The first 7 rows are patterns. Each new row is the sum of 2 different patterns, raised or lowered, with some noise. Before adding, each is slid sideways (what falls off one end comes back at the other) and multiplied by a number that may be negative. Names go in the order of the patterns.
(in the rows, 128 means zero)
Known rows, each followed by the names of its patterns:
[122 122 102 109 118 118 137 112 123 164 112 108 131 118 123 139 138 126
  81 117 124 129 138 157 141 130 136 111  96 152 140 163]
keza
[129 103 119 159 117 117  93 116 127 111 146 149 147 162 112 126 138 134
 125 144 143 152 116 120 160 138 105 139 137  97 149 121]
lika
[ 80 132 150 174 131 119 131 133 109 153 139 109  92 114 156 138  84 143
 125 130 140 111 178 137 131 109 123 128 122 154 104 127]
Balek
[131  95 121 112 130 104 147 104 144 103 132 147 144 108 121 131 123 124
 130 127 126 121 109 119 142 133 120 133 132 140 108 151]
Nak
[132  91 147 138 130 130 129 134 131 128 131 141 153 151 111 122 168 111
 129 119 115 140 133 137 154 118 107 105 113 122 116 113]
livor
[138 131 136 128 141 140 149 107 126 139 114 135 135 147 145 140 141 180
 123 151 154 130 152 142 150 101 100 145 118 174 143 112]
mal
[148 122  96 133 100 117 157 121 131 152 144 117 129 128 128 115 150 131
 131 100 130 149 170 131 138 118 155 155 175 131 122  88]
beda

New rows. What belongs after each?
[147 142 154 129 116 170 138 184 149 144 127 132 143 140 156 135 150 190
 146 121 146 160 136 158 153 140 116 141 148 162 151 163]
keza livor
[ 78 122 152 117 125 186  94 107 156 160 144 118 135 174  76 127 128 123
 160 113 136 135 162 124 104 163 120 189 130 178 107  95]
keza Balek
[130 166 126 130 132 128 183 143 143 106  98 108 106 151 127 133 162 106
 117  91 138 137 161 130 132 142 107 144 131 104 151 150]
keza mal
[143 127 106 121 109 158 145 134 134 172 116 136 131 145 155 116 139 130
 101 136 147 150 149 119 158 140 111 138 150 168 155 116]
lika mal
[123 118  89 133 128  88 100 159 109 111 129 101 143 150 149 135  82 152
 152 189 134 116 105 116  94  75  89 114 113 131 108 125]
lika beda
[126 148 141 138 158 150 137 143 134 124 126 134 148 118 137 174 125 105
 118 143 111 164 139 137 120 121 164 127 103 116 136 129]
keza lika
[135 142 131 151  96 112 145 115 108 111 120 110 121 164 142 105 117 108
 118 106 100  74 133 141 105  83  62  81 123 151 174 112]
keza beda
[ 43  54  63 122  46  46   4  67  86 102  82 109 131 110  92  89  63  95
  75  75  81 116  69  73 112 103  39  90  88  78 100  54]
lika beda
[102 136 114 130  89 131 155 120 122 102 121 127 116 140 149 152 161 106
 123 154 124 125 134 129 151 120 125 161 129 101 122 126]
lika livor
[143 159 157 160 162 144 146 144 156 178 116 137 165 141 142 167 133 156
 148 159 141 114 167 160 149 169 151 165 147 127 135 123]
lika livor
[178 141 145 136 118 146 118 134 155 177 134 138 125 138 163 165 185 151
 142 115 155 154 119 154 170 131 147 158 157 147 132 172]
keza Balek
[168 173 157 132 114 138 127 116 138 128 127 154 150 133 145 149 127 139
 145 145 130 132 136 140 122 146 165 173 142 150 124 141]
keza beda
[158 136 105 133 141 190 149 145 132 170 158 176 131 146 114 141 133 129
 142 112 154 156 142 146 183 163 114 151 150 167 140 162]
lika beda
[143  97 120 123 103 121 110 117  58  67 124  92 137 118  87 118  87 123
 101  85 105 108  81  79 124  68 118  88 121 130 124  96]
Nak mal
[147 143 162 155 128 165 142 149 132 147 181 147 134 121 144 146 134 155
 174 151 171 155 150 166 151 160 150 171 159 153 141 161]
lika Nak
[172 163 134 139 148 134 173 135 144 174 170 168 151 166 170 158 164 130
 146 134 151 151 157 158 155 153 174 120 144 183 155 129]
livor mal
[128 120 129  95 113  95  91 131 152 105 127 139 106 126 125 134 130 118
 103 103 104 108 115 111 135 126  99 108 109 121 110 113]
keza beda
[145 158 125 150 169 219 137 166 149 167 185 195 159 113  81 170 126 143
 157 101 137 169 138 142 173 164 145 123 139 148 118 165]
mal beda
[119 122 101 106 108 130 138 109 131 154 113 102 121 115 119 110 139 113
  76 119 113 121 123 165 153 120 142  90  94 157 134 154]
keza mal
[105 137 119 109 124 110 126 131  90 115 134 128 114 154  81 130 136 176
 132 100 126 151 175 169 126 134  75 115 100  66 141 103]
lika beda
[103 148 161 150 132 129 127 124 111 131 147 138 136 165 129 110 127 117
 112 152 143 127  93 126 121 129 130 163 149 118 135 131]
keza lika
[111 111 107 129 174 144 141 140 128 141 129  87 168 156 126 154 135 119
 112 124 170 137  99 137 110  87 122 114 117 134 186 134]
keza mal
[ 74 118 121 143  86 128 118  79  98  79  76 117 147 138 101 135  63  92
 111 124 129  82 111 133  99  92 172 102 118 133 140 125]
lika mal
[127 168 132 103  83 112 149 138 104 141 131 117 141 187 127 117 123 189
 126 112 139 132 174 102 126 143 134 120 119 111 126 155]
lika Balek
[143 132 110 134 138 159 139 120 133 121 110 115 101 149 114 120 145 133
 129 118 128 122 146 100 137 139 109 112 157 119 130 130]
lika Nak
[122  72  98 108 111  72  91  89  77 111  85  95  74  83 114  84  87  74
  88  85  75 110 107 103 111  90  80  98 112  92 113 101]
lika Nak
[109 112  98 120 130 130 124 116 109 119 125 142  99 114 118 123 102 130
 118  93 110  96 101  86 140 104 101 111 120 135 135  95]
Nak livor
[123 107 113 135 101 158 163 120 127 111 143 141 153 149 147 158 143 133
 133 136 132 146 125 131 146 130 132 153 158 126 120 123]
keza livor
[139 110 144 149 110 152 140 123 133 142 173 137 134 117 135 142 132 166
 178 174 164 125 167 142 149 136 152 165 169 139 152 167]
lika livor
[151 104  86 131  51 104 119  61  98  87  76  71  94  75 114  96  96  89
  87  86 101  77  69  50  48  91  83  49  70  36  80  80]
mal beda
[166 154 103 150 132 119  92 115 138 118 158 148  96 131 124 154 123 117
  98 138 103 132 110  93  89 128 145 172 117 140 192 117]
mal beda
[115 144 109 112  90 119 118 108 160 139 135 159 107 122 141 138 122 119
 135 148 116 124 171 142 106 141 128  83 156 125 146 101]
keza lika
[147 150 122 117  72 130 139 142 139 154 116 165 138 182 164 103 140 177
 135 104  99 133 132 126 132 109 152 133 133 132 116 160]
Balek mal
[ 72 128 130  99 103  65 110  95 161 127  84  95  79 117 177  99 128 147
 122 139 123  79 155 126  94 125 128 118 108 108 126  94]
mal beda
[ 75 105 126 122 110 131 119 111 108 116  94 130  98 136 124 138  96 106
  97 125 139 136 110 131  70 113 109  82 113  97 110 132]
keza beda
[146 143 131 158 115 117 138 122 102 124  93 111 125 102 126  89 111 133
 144 144  89 128  89 102 155 135 141 149 118 116 125 115]
lika mal
[135 137 130 147 139 145 114 138 159 136 126 139 137 103 141 124 126  90
 130 145 113 126  97 118 123 136 161 142 154 135 115 141]
lika mal
[187 210 150 199 166 170 134 158 204 159 174 158 151 167 138 197 199 208
 218 163 179 180 189 174 173 197 208 159 171 209 178 146]
keza lika
[143 104 122 143 119 119 128 181 117 129 125 144 100  98  89 117 133 164
  81  93  56 130 137 186 127 142 164 114 168 141  72 148]
keza beda
[142 145 165 104 140 133 164 145 121 155 131 159 145 181 132 118 105 164
 154 141 136 150 106 125 154 164 161 137 119 168 111 147]
keza Balek
[138 144 102 134  90 119 117 150 137 138 121  95 164 131 145 127 112  63
 134 124 124 102 132 124 105 128 126 125  99 105 169 124]
lika Balek
[ 81 117 140 102  83 130 132 122 123 109 139 107 102  76 119 112 100 129
  95  99  63 100 139 154  93  99 129 108  91 151 107 101]
lika Balek
[117 141 138 139 156 119  99 102 125 130 116 119 138 103 140 154 137 115
 129 128 134 117 145 130 165 140 116 137 179 104 129 125]
Nak livor
[112  88 125 123 121 130 141 130 124 127 117 116 141 124 140 124 116 106
 105 127 104 125 129 124 151 113 125 115 128 112 140 127]
keza Nak
[ 89  95 122 100 112 141  93 136  88 165 144 101 136 137 161 137 125 141
 122 132 133  81 132 166 100 120 119  99 124 109 144 157]
lika livor
[ 94 152 105 105 142 134  88 103 130 114 117 122 129 106 114 101 130 132
 111  87 123 120 137  86 124  93  88 117 131 109 103 157]
Nak beda
[155 140 155 160 123 100 108 139 111 168 145 130 119 115 153 130 111 139
 144  79 139 124 111 105 119 163 123 120  99 148 116 122]
lika mal
[ 94 102  75 129 135 168 131 137 153 116 153 135  83 142 139 112 126 138
 119 118 127 169 122 128 123 134 104 105 102 120 134 157]
keza beda
[141 128  81 131 104 115 132 132 104 115 139 144 129  92 131 160 107 137
 120 111 127  77 111 115 106 133 111 114 105 127 116 147]
Balek mal
[131 147 151 159 140 135 120 127 125 119 123 117 129 161 138 140 153 175
 120 146 146 133 139 152 146 114  94 143 137 186 142 126]
mal beda
[119 143 137 107 146 147 132 143 137 120 115 125 178 147 119 144 127 119
 133 130 127 144 145 123 137 122 147 143 161 157 142 164]
keza livor
[146 157 141 152 167 137 161 111 139 144 128 172 170 170 191 130 137 145
 146 144 157 155 171 120 152 183 159 132 158 160 124 168]
lika livor
[136 140 122 125 129 101 139 123 163 136 113  76 114 134 115 115 124 121
  93 133 177 138 113 111 174  95 144 105 132 131  67 100]
Balek Nak
[123 153 151 158 148 178 175 108 199 163 211 171 135 122 155 149 170 177
 199 156 161 188 206 170 173 139 190 150 164 160 148 176]
Balek livor
[154 152 136 159 134 140 122 159 159 120 105 118 142 126 153 118 111  96
 137 150 191 128 132 162 142 158 143 102 162 115 115 153]
Nak beda
[130 138 147 138  98 129  89 111 133 127  99 142 142 123 125 117 154 137
 122 147 137 147 135 102 117 157  76 138 106 102 141 117]
livor mal
[140 141 175 117 146 148 153 149 130 123 116 111 151 110 148 116 123 144
 158 126 140 162 139 165 127 117 145 125 126 129 154 143]
mal beda
[131 119 123 102 118 124 136 119  92 114 128 105 148 102 133 129 140 126
 148  87 137 141 124 101 129 128 124 125 138 113 125 119]
Nak beda
[126 100  97 147 113 101  92 100 118 112 125 141 100  63  80  93 104 105
 113 122  75 134 109  93 126 118 137 110 106  97 111 130]
keza livor
[139 143 150 163 142 158 125 128 156 160 117 146 126 108 169 158 138 118
 120 183 145 158 106 121 110 136 148 133 154 149 114 153]
lika beda
